There are 3 nested groupings, the coarsest first. Each group lies inside one group of the grouping before and may be the whole of it. The rows also spread widely along 13 directions, which tell nothing about the answers.
In the rows, zero is written as 128.
Some rows, each with its group in each grouping after it:
[ 88 147 138 178 116 149 132 141 150 137 155 160 106 134 113 125 185 146
 141 118 167 123  95 105 149 141 135 140 170 118]  sini kag nibe
[137 120 131 116 134 110 139 123 180 123 133  39 140 122 138  93 136 164
 140  83 155  99  93  96  55 110 164 161 157 146]  Furab Pir zupum
[114 142 156 183 105 122 147 117 163  99 130 151  67 141  99 135 197  98
 140 132 129 144 124 115 171 172 154 153 162 129]  sini gikel Peba
[136  98 166 157 187 124 173 126 189 114 132  95 124 120 116 100 171 140
  97 129 177 114  98 117 116  96 134  99 133 107]  Gibap pupi Losem
[120 162 138 145 110  95 127 124 155 123 114  59 100 155 167 118 127 164
 135  83 113 140 130  64 115 156 198 121 143 148]  sini tigur zame
[121 130 165  97 137  88 117 143 121 147 117 112 193  94 102 104 154 154
 127 110 149 103 124 128 106 146 138 124 148  94]  sini kag pini
[159 127 103  77  71  93  77 174  94 195 130 137 106  83 108 148 117 116
 195  94  75 136 152 162 136 184  64 147 142 124]  Gibap pupi lezez
[118 108 163 135 133 127 100 125 104 161 133 125 141 123 112 136 147 136
 163 118 149 141 108 139 164 140  96 118 148 101]  sini tigur zali
[ 77 212 114 127  74  75  86 184 121 179 133 244 138 148  80 141 161 141
 117 118  95 118 153 149 167 167 126 140 176  85]  sini gikel Rane
[109 102 127 133  95 173 136 133 126 106  89  99 121  99  69 153 158  70
 130 119 188 154 116 104 168 167  75 169  70 111]  Furab muta tisud
[109 122 112 129  93 120 122 115 143 141 141 137 120 141 102 116 164 119
 153 119 124  97  93 131 103  81 132 184 171 172]  pup zani Feb
[128  95 154 108 111 157 178 161 154  68 101  87 111 116  88 143 202  76
 138 135 144 126  73  82 104 141 129 177 122 135]  sini kag gukup
[126 101 105  77 142 110  67 170  70 166 135 103 143 131 142 154  84 132
 167  92  86 127 113 120 104 110 106 144 124 131]  pup dufa tadit
[109 107 114 139 141 117 139 162 133 122 110 131 113  99  67 137 173  77
 112 117 129 101 146 113 140 141 144 180 132 108]  Gibap Fodis Sefe
[113 123 131 156 111 107  98 110 134 162 125 114 138 124 110 124 126 140
 134  91 140 139 126 128 152 126 122 124 140 121]  pup dufa feped
[157 144 156 101 109  93 130 105 135 142 145 131 115 135 130 116 147 119
 170 133 147 134 137 163 134 152  95 112 151 114]  Gibap rad bazut
[144 136 100 127  87 123 142 119 162 124 110 113 113  92  72 107 129  99
  92 103 142  87 162 126  96 133 114 171  93 158]  pup Sureb diga
[120 119 153  84 117 105 124 149  88 102  81 127 144 121 114 140 156 100
 116 139  70 127 141 111 132 140 167 124 107 139]  sini gikel Nufer
[168 155 129  83 140 111 179 159 173  77 130  93 125 105 103 119 153 106
 123 114 155 101 116 108  52 175 126 180 121  98]  Furab zok pitil
[145 147 142 110 144  89 122 154 139 139 131 161  94 155 127 142 123 141
  96 139  68 116 146 145 124 122 136  84 141 115]  sini tigur kez
[125 145 136 138 113 134 172 150 174 105 113 144 116 110  62 137 174  98
  74 135 156 128 125 132 136 153  98 143 100  91]  Furab Pir rol
[106 174 115 154  74 117 117 127 136 152 138 139 112 127 139 114 142 175
 155  88 126 132 134 114 139 162 134 121 150 137]  pup zani metiz
[129 142 153 133 139 102 107 152 122 152 103 144 108 136 123 152 115 131
  81 124  92 156 174 142 174 154 106  54  87  97]  sini kela sabe
[115 131 129 168 146 139 121 111  89 116 179 152  91 102 108 134 162 117
 188 117 158 112 141 128 152 165 122 169 169 116]  pup zani kat
[131 104 113 114 107 117  95 162 102 157 148 120 126  95 106 139 143 126
 201  87 115 116 106 130 113 158 113 175 169 123]  pup dufa Katil
[119 115 144 123 105 122 139  93 160 129 115 129 145 137  87 108 160 110
 104 141 154 103 116 145 119  90 121 139 132 153]  Furab muta zoter
[128 127 114  92 169 120 138 162 145 102 141  90 113 133 108 132 140  87
 140 114 161  97  95  90  68 106 124 215 144 120]  Gibap pupi lezez
[101 142 133 187 119  87  90  82 148 165 138 103 103 158 152 116 105 166
 125  88 116 154 141 123 173 114 155  89 152 147]  pup zani metiz
[138 110 137  92 128 137 136 134 111 112 116  89 145 100 115 124 143 121
 144 115 131 104 122 119  93 131 133 154 119 142]  Furab Pir zupum
[134  91 120 175 192 169 133  86 145 138 144  88  95 109 131 113 101 145
  91  98 181  91 126 119 104  76 129 108  85 154]  pup dufa Katil
[123 135 151  89 120  95 120 146  99 119  88  82 162 117 133 122 137 141
 135 108  92 116 141  88 104 150 187 128 129 134]  sini tigur zame
[130 106 178 129 119 131 115 100  90 140 122 127 152  99  94 121 173 123
 183 132 155 129 124 147 163 164 115 131 156 114]  sini tigur zame
[ 86 158 151  95 120 183 173 148 144  92 133 117 149 189 175 110 183 177
 129 135 173 108  36  87  74  65 156 118 132 152]  Furab Pir zupum
[116 172 131 151 105 133 121 155 130 159 131 187 111 109  88 136 157 145
 118 120 149 127 146 141 170 181  90 108 131  80]  sini tigur kez
[109 142 141 151 114 128 115 139 124 162 129 155 123 120 109 128 150 148
 124 117 129 121 136 127 156 145 122 108 143 116]  sini tigur zali
[ 62 151 142 169 116  85 100 136 125 143 110  84 170 135 134 119 147 160
 146  80 161 157 122  72 172 170 183 134 157  84]  Furab muta zoter
[109 129  87 158 164  96 123 252 165 131 140 109 104 114  97 168 131 140
 116  67 115 138 100  68 109 165 133 175 145  36]  pup dufa feped
[132 109 128 106 165 113 112 136 120 122 140  98 121 150 112 151 110  93
 135 122 149 135 113 127 124 120  92 154 118 101]  Furab muta zoter
[101 151 149 122  66 126 161 131 124  93  88 152 137 121  74 135 189  82
 121 146 134 143 132 119 163 166 116 147 107 119]  pup zani Feb
[ 59 159 111 144 138 139  75 122  71 152 153 151 140 144 145 120 146 147
 173  93 161 106 109  91 139 113 168 178 178 145]  sini gikel Nufer
[128 111 150 156 123 157 158 150 177 126  98  94 124  89 126 108 177 170
 100 106 159 130  95  96 112 139 147  89 102 119]  sini gikel Nufer
[112 114 139  93  79 123 132 118 141 127  93  94 174 121  86 116 158 103
 131 120 162 121 102 122 110 123 111 162 117 138]  Furab muta zoter
[100 154 147 144 133  97 103  78 160 139 156 117 105 205 143 121 128 126
 133 115 160 131  99 121 139  81 133 145 178 156]  sini kag gukup
[ 77 152 122 172 122 178 120 164 112 138 148 153 103 121 141 135 168 161
 145 104 159 124 103  78 148 151 141 132 139 124]  sini kag nibe

New rows. What belongs after each?
[155 140 120 121  89 146 138 182 167 166 157 169 109 111 111 134 159 174
 149 108 142 129  89 158 107 156  51  97 138  83]  pup dufa feped
[114 115 138 134 145 125 138 152 124 119 141 136 126 116 102 135 165 123
 135 127 116 108 113 127 129 126 143 149 158 114]  Furab Pir zupum
[102 165 177 104 115  93 133 110 134 114 137 173 150 213 135 132 155 129
 129 151 131 152  89 151 154  96 118  95 162 106]  pup dufa feped
[135  74 173 169 107 175 158  97 108 122  85 126 118  71 120 121 169 136
 101 151 111 135 164 141 180 149 142  24  63 155]  Furab muta zoter
[190  75 116 100 157 138 102 119 116 160 155  80  93 108 144 135  82 133
 158 110 122 116 129 159  88 118  66 111 101 147]  Furab muta zoter
[136 154 159 117 196 112  94  97  89 163 168 161 122 147 143 131  97 137
 139 133 184 131 151 178 171 123  61  87 124  86]  Gibap pupi lezez
[137 107 154 112 127 116 139 135 132 131 100 100 162  91 109 110 144 154
 115 117 127 122 125 132 111 132 129  89 105 111]  pup zani metiz
[171 118 157 104  84  90 114  77 143 156 106  85 129 113 118 106 125 128
 137 116 102 119 160 153 116 141 123 108 130 168]  sini tigur zali
[162 125 147  97 133 115 132 126 136 126 142 110 111 133 132 138 126 130
 155 115 137 131 115 146 105 142  92 119 125 113]  pup dufa Katil
[128  92 128 167 156 155 142 142 138 122 143 111 102  73 116 113 181 148
 150 104 145  89 105  99  95 136 167 155 157 139]  sini gikel Nufer
[125 150 156 119 178  62  90 130 104 144 152 112 128 155 148 134 106 147
 146 109 111 131 150 120 137 148 148 118 172  94]  sini tigur zali
[ 98 134 144 150  86 126 147 140 169 119  83 113 103 154 120 128 164 120
  82 122 101 139 118  91 140 114 163 103 109 158]  sini kela sabe
[105 138 127 128 129  98  78 126 111 170 131 101 148 138 141 126 103 154
 147  79 137 135 120 117 134 124 133 127 143 121]  pup dufa Katil
[ 54 127 147 117  83 123 121 200 112 116 105 116 152 153 127 152 206 127
 173 112 106 153  52  59 148 140 173 162 178 116]  sini kag gukup
[120 127 114 124 138 120 142 122 157 115 132  83 102 144 111 119 151  96
 142 104 175 114 114 102 110 125 132 192 138 131]  Gibap Fodis Sefe
[143 136 146 114 177  92 118  93 113  96 118 104 109 131 107 132 115  78
 110 123 140 118 166 122 124 139 136 162 111 126]  sini gikel Nufer
[179 114 131 140 122 122 144 125 162 127 140 115  74 109 105 140 125 112
 130 111 129 138 139 145 123 160  78 120 108 115]  pup dufa feped
[132 162 137  79 115 126 124 115  93 115 141 144  96 160 150 136 135 102
 167 136 129 126 133 134 126 129 110 143 130 157]  Gibap pupi lezez
[120 159 147  90 139 126 115  90  97 110 139 120 123 191 143 143 110  97
 147 136 168 150 109 137 145 105  77 142 101 131]  pup zani Feb
[148 138 143  99 116  95 145 182 146 127 142 100 127  97 123 120 180 133
 199 107 152 138 106 112 108 204 111 154 170  65]  Gibap rad bazut
[117 143 131 136 107 123 146 116 142 114 152 162 109 124  82 119 176 110
 155 130 151 106 118 140 122 137 116 176 168 125]  pup zani metiz
[113 151 126 177  87 142 147 112 168 121 156 170  47 160 116 138 161 119
 137 128 130 145 114 136 162 134 104 131 148 140]  pup zani metiz
[134 129 146 123 138  48 129 155 160 111 139  99 118 158 122 127 135 126
 130 110  85 135 122 121 112 126 155 129 169 106]  pup Sureb diga
[139 135 151  94  59  89 142 125 137 115  78  67 145  93 115 107 163 123
 139 102  97 127 143  93  97 179 172 140 128 163]  sini kag pini
[104 131 124 134 143 111 114 164 146 149 109 158 114 151 116 140 134 134
  65 125  90 124 120 123 140  89 142  93 116 121]  sini gikel Nufer
[ 79 177 168 165  88  98 158  76 144  71 113 140 108 185 124 121 184  96
 123 152 134 151 146  99 181 152 197 131 158 148]  Furab muta zoter
[159 139 149 103  29  65 142 141 198 145 120  99 115 137 113 120 169 138
 170 102  94 154  94 145 105 174 116 133 179 124]  pup dufa Katil
[128 166 103 128 111 151 172 176 154  98 130 148  80 118 119 133 151 139
  99 118 112 109 133  96  94 150 133 130  98 130]  pup zani metiz
[108 102 147 152 116 129 140 135 128 108 109 122 126 112  83 139 169  95
 135 125 135 139 115 110 154 145 135 149 127 118]  pup dufa tadit
[105 165 138 145  83  97 112 117 151 141 126  95 115 137 132 114 150 146
 153  87 139 133 125  91 135 159 161 147 168 146]  sini kag gukup
[104  71 121 138 129 126  94 149  82 134 105  84 127  93 113 150 130 109
 157  91  77 126 127  91 139 127 178 153 130 151]  pup dufa Katil
[130 200 116 101  85 109 121 138 145 156 110 141 138 121  95 115 126 136
 108 103 155 106 159 126 111 174 106 148 118 116]  sini tigur zame
[127 124 166 180 116 138 156  86 192 149 115 156 125 104  90  93 186 156
  75 138 168 109 123 154 144 111 130  75 128 134]  sini gikel Nufer
[ 99 188 144  98  81 147 147 129 140 132 112 175 116 188 151 125 154 139
  99 146 142 136 109 130 147  92 111  78 100 154]  Gibap pupi lezez
[175  60 172 109 125 151 153  92 124 127 113  88 119  80  99 118 174  94
 170 136 175 134 122 167 144 152  70 112 100 126]  Gibap Fodis Sefe
[138 122 151 135 145 132 134 130 117 142 140 158  93 133 143 132 142 136
 125 141 112 137 146 149 166 124 106  60 119 130]  Gibap pupi Losem
[161 103 160  88 137 104 109 154  86 135  91  99 137  94  97 155 113 101
 134 122 100 150 159 137 152 184  91 103  85  88]  sini tigur zame
[119 128 168 126 141 122 140  95 139 104 113 102 145 157 138 122 144 126
 115 126 156 140 103 120 138 113 143 106 114 125]  Furab zok pitil
[112 160 119 125 115  86  83 125 109 181 134  95 165 110 146 106 107 187
 153  70 136 124 150 117 125 158 141 111 140 113]  pup zani kat
[111 109 155 184 179 122 132 127 119 116 146 106  88 134 174 128 136 175
 137 110  96 143 129  95 153 126 188  66 143 126]  pup zani metiz
[124 176 129 147 100  95 140  74 168  96 109 108  95 141  66 135 125  50
  91 117 172 138 175 128 163 164 108 191 110 128]  Furab Pir zupum
[ 88 162 155 132  75  87 124 155 147 149 120 179 164 134  71 135 187 124
 140 119 148 142 102 149 169 162 108 140 174  68]  pup dufa Katil
[ 97 184 166 138 115  91 132 111 157 124 158 134 141 166 127  98 187 149
 171 118 184 117 102 116 115 147 150 165 211 111]  sini kela sabe
[113 140 117 143 102 111  97 109 113 160 113 114 124 121 115 129 112 125
 123  95 132 141 155 128 161 137 106 128 102 134]  pup zani Feb
[117 135 136 136 100 124 126 125 128 139 138 139 126 124 118 121 156 141
 152 110 130 115 116 133 126 136 139 132 156 138]  pup dufa Katil
[ 91 148 161 112  97 118 138 130 130 115  93 144 161 138  98 123 177 118
 101 137 135 117 119 109 143 118 156 125 131 139]  sini kag gukup
[ 83 121 110 168  81  86  94 121 146 163 118  95 143 114 110 107 153 153
 146  78 106 119 124  98 134 125 187 162 184 154]  pup zani kat
[138 142 177  48 124 105 101 116 102 141 126 127 142 202 167 144 111 134
 136 145 113 152  96 158 131  87  83  67 116 140]  sini kag gukup
[120 193 108  64 145 121 105 148  64 118 131 147 137 129 146 124 116 129
 137 111 125  84 162 104  80 148 148 165 116 139]  sini gikel Nufer
[ 85 161 126 135 112 163 105  98  69 134 142 140 117 131 142 123 148 116
 193 111 187 125 125 104 164 139 122 172 141 158]  Gibap pupi lezez
[153  86 171 137  95 123 109  44 126 153  84  74 143  90 140  84 139 154
 132 114  99 107 159 134 125 117 187  75 111 214]  sini gikel Peba
[ 83 192 156 138  77 175 156  45 116  71 131 115 122 170 140 108 181 101
 179 127 225 140 105  93 157 140 138 184 139 171]  Furab Pir zupum
[108 142 120 140 157 126  98 114 111 142 150 113 118 141 134 132 103 132
 135  99 150 120 135 121 139 117 126 149 131 130]  Furab Pir zupum
[135 153 154 169 161  54  98  76 131 151 139 103 112 130 142 116  91 152
 110 102 130 145 206 140 174 171 154  71 131 103]  Furab muta zoter
[106 172 100 138 121  91 117 152 174  98 163  89  63 205 141 159 130  87
 172  81 143 162  77  76 121 149 131 226 179 109]  Furab zok pitil
[124 152 115 138  99 109 150 150 178 127 149 161 104 126  75 121 173 120
 130 119 133 104 110 134 102 138 115 175 170 112]  pup zani metiz
[122 143 114 130  93  98  71 104  78 167 145 141 105 133 146 134 104 136
 181  97  80 131 171 136 152 149 139 128 154 169]  pup dufa tadit
[133 141 140 121 111 134 147 121 124  95 130 114  97 134 127 136 148 109
 147 119 129 127 125 113 119 148 139 142 124 142]  pup dufa Katil
[143 105 167  87  36 131 133 103  98 107  99  93 114 139 139 142 166  96
 210 128  90 171 100 131 145 157 120 122 127 178]  pup dufa Katil
[124  88 112 136 120 156 140 194 159 139 138 101 113  95  98 124 186 143
 158  99 127  91  65  81  70 127 140 184 172 129]  sini tigur zali
[115 179 151  94 138 122 145  90 134  70 125  83 119 179 151 116 131 103
 117 126 170 113 121  77  87 112 163 168 115 164]  sini kag nibe
[129 161 171  74 101 157 175 110 115  86 100 184 140 151  96 125 181  96
 100 182 138 102 125 145 119 117 118 117 101 149]  sini tigur zame
[118 145 139 161 110 132 166 136 175 107 132 123  91 117 110 113 182 130
 116 116 140 107 117  93 102 145 161 148 150 146]  sini kag pini
[149 166 115 100 188 121 100 125 103 151 154 117 115 130 178 107  72 183
 112  96 134  78 167 119  68 121 144  97  97 143]  sini gikel Rane
[ 91  88 160 167 164 141 101  84  99 133 138  71 139 125 135 116 155 116
 198 103 197 149  96  99 182 121 131 154 159 127]  Gibap pupi Losem
[146 141 158 139  87  84 151 101 199 129 130  85 145 105  77  99 174 134
 154 105 202 145 102 145 123 182  85 153 157  81]  pup zani kat
[112 134 145 147 114 146 166 123 143  63 123 129  66 159 107 158 169  69
 126 147 145 151 122 104 160 155 123 154 112 127]  Furab muta tisud
[122 126 135 129 104 109 121 146 120 124 108  89 106 137 146 144 122 131
 144  98  94 162 128  93 144 155 146 109 111 135]  pup dufa tadit
[122 152 129 125  94 112 144 115 155 103 117 126 109 148  91 131 144  86
 116 124 146 130 129 115 127 137 119 169 122 137]  pup dufa tadit
[112 184 121 130 186  99 116 168 127 138 161 159 130 126 120 127 119 158
  88 111 146  87 157 109 105 145 147 130 142  86]  sini kag nibe
[ 97 152 138 105  92 110 148 147 158  91 110  91 139 166 112 133 164 101
 141 107 155 139  74  82 103 131 146 188 141 115]  pup dufa Katil
[113 130 164 165  73  65 118  82 123 143 115 159 116 125 116 113 163 140
 138 131  44 140 181 156 190 149 187  73 174 160]  pup zani metiz
[100 147 124  97  92 112 105 115 103 136 141 158 178 119  87 110 175 104
 185 113 152  83 104 140 105 130 139 220 198 139]  Furab zok pitil
[136 121 124 167 102 141 123  81 134 121 152 110  45 148 152 136 135 106
 171 108 109 141 130 121 153 138 144 145 148 186]  Furab zok pitil
[133 145  88  93 171 131  93 110 105 149 174 134  97 163 137 134  74 120
 121 110 127  74 139 146  82  66 107 173 130 166]  Furab Pir zupum
[142 157 145 136  90 100 112 118 125 153 125 117  91 130 153 124 129 157
 148 103  85 143 166 120 147 176 145  84 142 144]  sini tigur zali
[149 144 103  70 135  80 120 154 141 141 136 131 110 145  92 140 122  78
 127 116 127 105 144 156 104 133  83 181 133 104]  Gibap Fodis Sefe
[ 79 149 126 121  75  91 147 208 159  96  90 111 133 150 101 150 177 114
 123 107  79 158  87  65 130 153 169 163 147  97]  pup zani metiz
[119  90 111 110 178 121 100 155  98 131 123  52 142 111 143 131  96 143
 135  80 113 114 111  80  84  99 155 147 108 132]  pup zani metiz
[140 139 156 115  95 203 164 161 122 117 110 164  83 146 135 159 165 128
 123 154 132 162  96 131 163 152  63  61  68 120]  sini tigur zame
[132 132 123  85 105  94  88 108  74 141 126  91 125 138 153 127 102 121
 177 102  88 132 147 123 118 127 133 143 125 172]  pup zani Feb
[ 91 149 137 127  89 125 141 167 175 126  78 111 142 154  87 151 145 107
  74 111 155 167  93 107 166 132  92 128  86  87]  Furab Pir zupum
[132 142 134 109 130 120 122 148 137 133 136 114 101 151 132 142 121 126
 124 111 132 136 110 116 114 128 100 130 121 125]  sini kag pini
[157 137 141 140 134 154 169  97 117  71 167 125  59 131 151 113 149 123
 161 132 135 101 145 121 104 139 141 133 127 174]  pup Sureb diga
[ 98 145 120 160  89 128 112 138 148 140 117  77 130 108 131 107 170 162
 170  70 156 121 103  62 113 170 179 173 158 141]  sini gikel Peba
[152 137 134 114 137 161 113  94 112 151 156 133  91 147 151 139  99 139
 136 124 154 130 131 170 141 110  60  95  93 148]  Furab Pir zupum
[132 163 132 146 142 166 184 143 172  76 165 168  44 157 111 145 172  97
 104 151 164 115 109 107 111 136 115 152 129 130]  sini kag nibe
[113 140 119 153 119  97  90 100 123 148 112  92 148 109 102 118 102 124
 122  74 150 123 164 109 137 143 145 157 120 127]  pup dufa feped
[104 112 139 122 188 141 123 136 120 110 139 129 114 190 147 155 122 110
  97 134 123 129  85 117 134  63 135 115 112 122]  Furab zok pitil
[113 153 169 133 142 116 171 109 180  74 127  99  93 206 146 129 165  98
 120 144 166 161  83  98 142 104 133 124 137 128]  Gibap pupi Losem
[114 179 148 171 138 106 135 108 164 113 180 128  52 192 155 127 156 132
 165 113 162 144 117 109 141 154 133 147 190 119]  sini kela sabe
[151 178 155 103 137 103 151  90 138  87 143 140  91 153 122 117 146 101
 134 138 147 103 154 132  96 151 139 156 137 143]  sini gikel Rane
[105 141 148 134 105 104  97 138  81 158 106 171 141  94 117 133 144 143
 112 125  71 124 182 135 177 167 155  76 123 130]  sini kag nibe
[107 155 139  99  68 130  97 132 104 148 146 173 127 183 131 152 148 123
 192 123 134 164  79 154 161 124  63 135 159 118]  pup dufa feped
[125 150  66 221 119 120 113 115 200 184 170 129  67  88  96 100 124 166
 110  68 170  84 166 119 113 153 132 163 162 138]  Furab muta zoter
[112 139 144 131  92  88 135 119 169 115 125  89 135 146 108 117 168 118
 157 110 159 141 101 108 121 154 139 170 171 116]  Furab muta zoter
[151 104 116 113 150 152 118 171  79 123 154 154  74  87 121 150 153 113
 174 123  86 103 135 125 108 159 123 155 139 135]  sini gikel Nufer
[114 153 121  96 177 110 117 171 123 139 125 118 137 144 131 137 107 128
 100 110 157 117 116 108 114 109 105 134 103  89]  Gibap pupi lezez
[138 144 149 134 120  75  91  78 140 156 170 106 116 156 133 121 119 137
 188 105 170 152 135 164 153 161  89 137 181 109]  Furab muta tisud
[108 126 149 129 165 144 139 185 108 145 134 191 156 101 104 120 180 178
 107 144 119  80 116 131 115 122 158  90 152  95]  sini tigur zame
[131  89 124 104 141 111 108 115 144 129 133  97 143 133  77 136 132  69
 139 112 156 112  82 145 104  91  90 208 146 123]  Furab zok pitil
[108  88 145 118 120 123 116 140 139 129  83  71 141 143 137 129 145 127
 114 109 109 140  79  90 120  87 162 119 113 153]  sini gikel Nufer
[140  41 160 170 153 119  85 109  91 167 109  89 117  74 119 144 113 133
 145 102  88 155 150 147 191 141 132  63 106 124]  pup dufa Katil
[147 120 172 115 111  91 166 144 142  73 143 113 113 134 118 123 185 111
 176 137 118 137 108 127 119 164 137 141 166 109]  pup Sureb diga
[138 124 142 102 190 158 101  96  44 123 177 138 114 138 158 141 102 126
 180 124 163 104 129 149 122 115  98 127 119 135]  pup dufa Katil
[158 117 129 141 164 144 138  86 133 106 187 117  39 160 142 139 122 102
 153 135 139 126 121 147 123 105  99 147 141 158]  Furab Pir rol
[109 122 163 161  91 120 145 108 151  96  92  97 110 122 107 120 186 105
 137 119 128 139 121  88 147 157 185 146 140 155]  sini gikel Rane
[ 97 141 155 147 106 113 138 142 151 137 124 182 153 125  62 132 186 118
 117 132 159 125 108 152 162 141 108 133 156  79]  pup dufa Katil
[104 134 121 100 125 135 143 184 134  99 109 131 132 137  82 155 156  86
 108 126 126 120  97 107 119 120 116 178 117 105]  Furab Pir zupum
[127 149 146 140 137  79  85  95 131 165 129  92 140 132 156  97 116 178
 140  87 123 115 152 118 119 139 178 106 150 141]  sini gikel Peba
[131 153 131 144  67 134 138 107 159 140 141 164  83 131  80 131 176  78
 169 134 181 143 120 155 170 167  57 169 150 117]  Gibap rad bazut
[144 136 106 123 184 140  96 155 114 137 170 114  76 134 137 153 103 126
 162  94 151 120 115 112 105 148  92 168 122 105]  sini gikel Peba
[ 99 127 164 133 113 112 115  95 115 121 112 104 145 160 126 133 141 110
 143 128 159 166 113 124 179 138 116 120 125 117]  Furab muta zoter
[167 118 133 119 105 138 139  67 158 133 135  93 103 113 114  93 144 129
 144 118 148  78 130 136  71 110 137 156 145 200]  sini tigur zame
[138 147 131 129 143  98 107 150 126 153 142 131  96 126 136 139 113 145
 116 103  98 125 157 126 127 156 126 102 128 115]  sini kag pini
[136 186 116  87  91 154 131 153 123 133 169 199  78 152 105 152 155 104
 162 134 162 118 111 153 121 160  39 167 141 122]  sini kag gukup
[115 115 124 131 159 147 108 172  96 142 122  94 126 113 145 140 130 159
 140  92 128 122 113  79 120 139 150 121 119 115]  sini tigur zame
[149 114 131 109 195 112  96  73 126 131 134  78 105 162 125 128  66 104
  93 118 147 103 142 133 102  68 114 138 100 154]  sini tigur kez
[162  99 163 145 128 163 153  75 141 106 132  76  88 111 120 116 160 113
 170 126 181 126 107 119 118 147 111 145 126 160]  sini tigur zame
[102 202 142 155  85  90 147 126 150 103 145 167 100 173 140 120 172 148
 142 119 105 132 145 105 141 161 186 127 186 128]  pup dufa feped
[148 103 179 124 170 104 155 145 151 104 141 104 145 121 116 123 168 143
 147 126 149 132  89 129 105 137 127 111 154  73]  pup dufa feped
[123 154 145 117 128 117 134 130 133 120 144 115 125 141 139 122 142 146
 148 114 145 126 116 123 122 142 130 128 144 120]  Furab Pir zupum
[119  99 140 126 147 114  82 137  79 161 118 111 115 121 152 145 108 145
 129 105  70 132 149 113 157 121 154  83 120 150]  sini kag gukup
[136 144 130 107  88 105 129 146 141 134 131 150 127 130  97 122 140 121
 128 117 121 117 133 152 124 138  93 134 128 122]  pup Sureb diga
[ 77 164 130 151  93 128 111 197 149 169 112 201 122 151  93 158 163 144
  93 117 130 155 103 130 186 145  87 100 119  69]  sini gikel Rane
[116 150 122 164 149 127 122 136 141 124 138 165  81 133 101 138 149 111
 100 124 123 107 150 117 142 141 147 148 130 124]  sini gikel Peba
[129 110 134 124 209  82 130 100 104 110 140  97 108 132 142 109 121 115
 117 119 102  75 180 114 105 102 212 139 146 153]  Gibap Fodis Sefe
[154 126 119 127 113  86 132 153 191 168 135 156  95 121  86 124 147 119
 101 127 109 112 137 168 122 127  96 116 149 107]  Gibap rad bazut
[124 158 137  98 129 129 119 139 107 113 117 150 122 140 106 141 138  96
 122 131 136 121 140 123 134 152 113 151 103 115]  sini gikel Peba
[122 108 158 128  66  74 135 102 158 125  73  98 150 117  82 116 165  99
 110 131  94 135 149 134 144 145 166 124 135 146]  Furab muta zoter
[161 125 163  86  65 134 156 137 139  92  92  80 101 128 143 129 177 121
 166 126  99 155 102 103 107 179 138 119 104 157]  sini gikel Peba
[148 156 140  99 131 110 150 132 147 117 112 116 117 125 122 119 134 110
 103 127 135 123 152 125 117 143 115 115  97 126]  Gibap pupi Losem
[ 98 144 138 125 123 140 121 134 107 122 144 112 112 164 165 132 156 129
 187 113 149 151  91  92 147 128 126 140 151 137]  Gibap pupi Losem
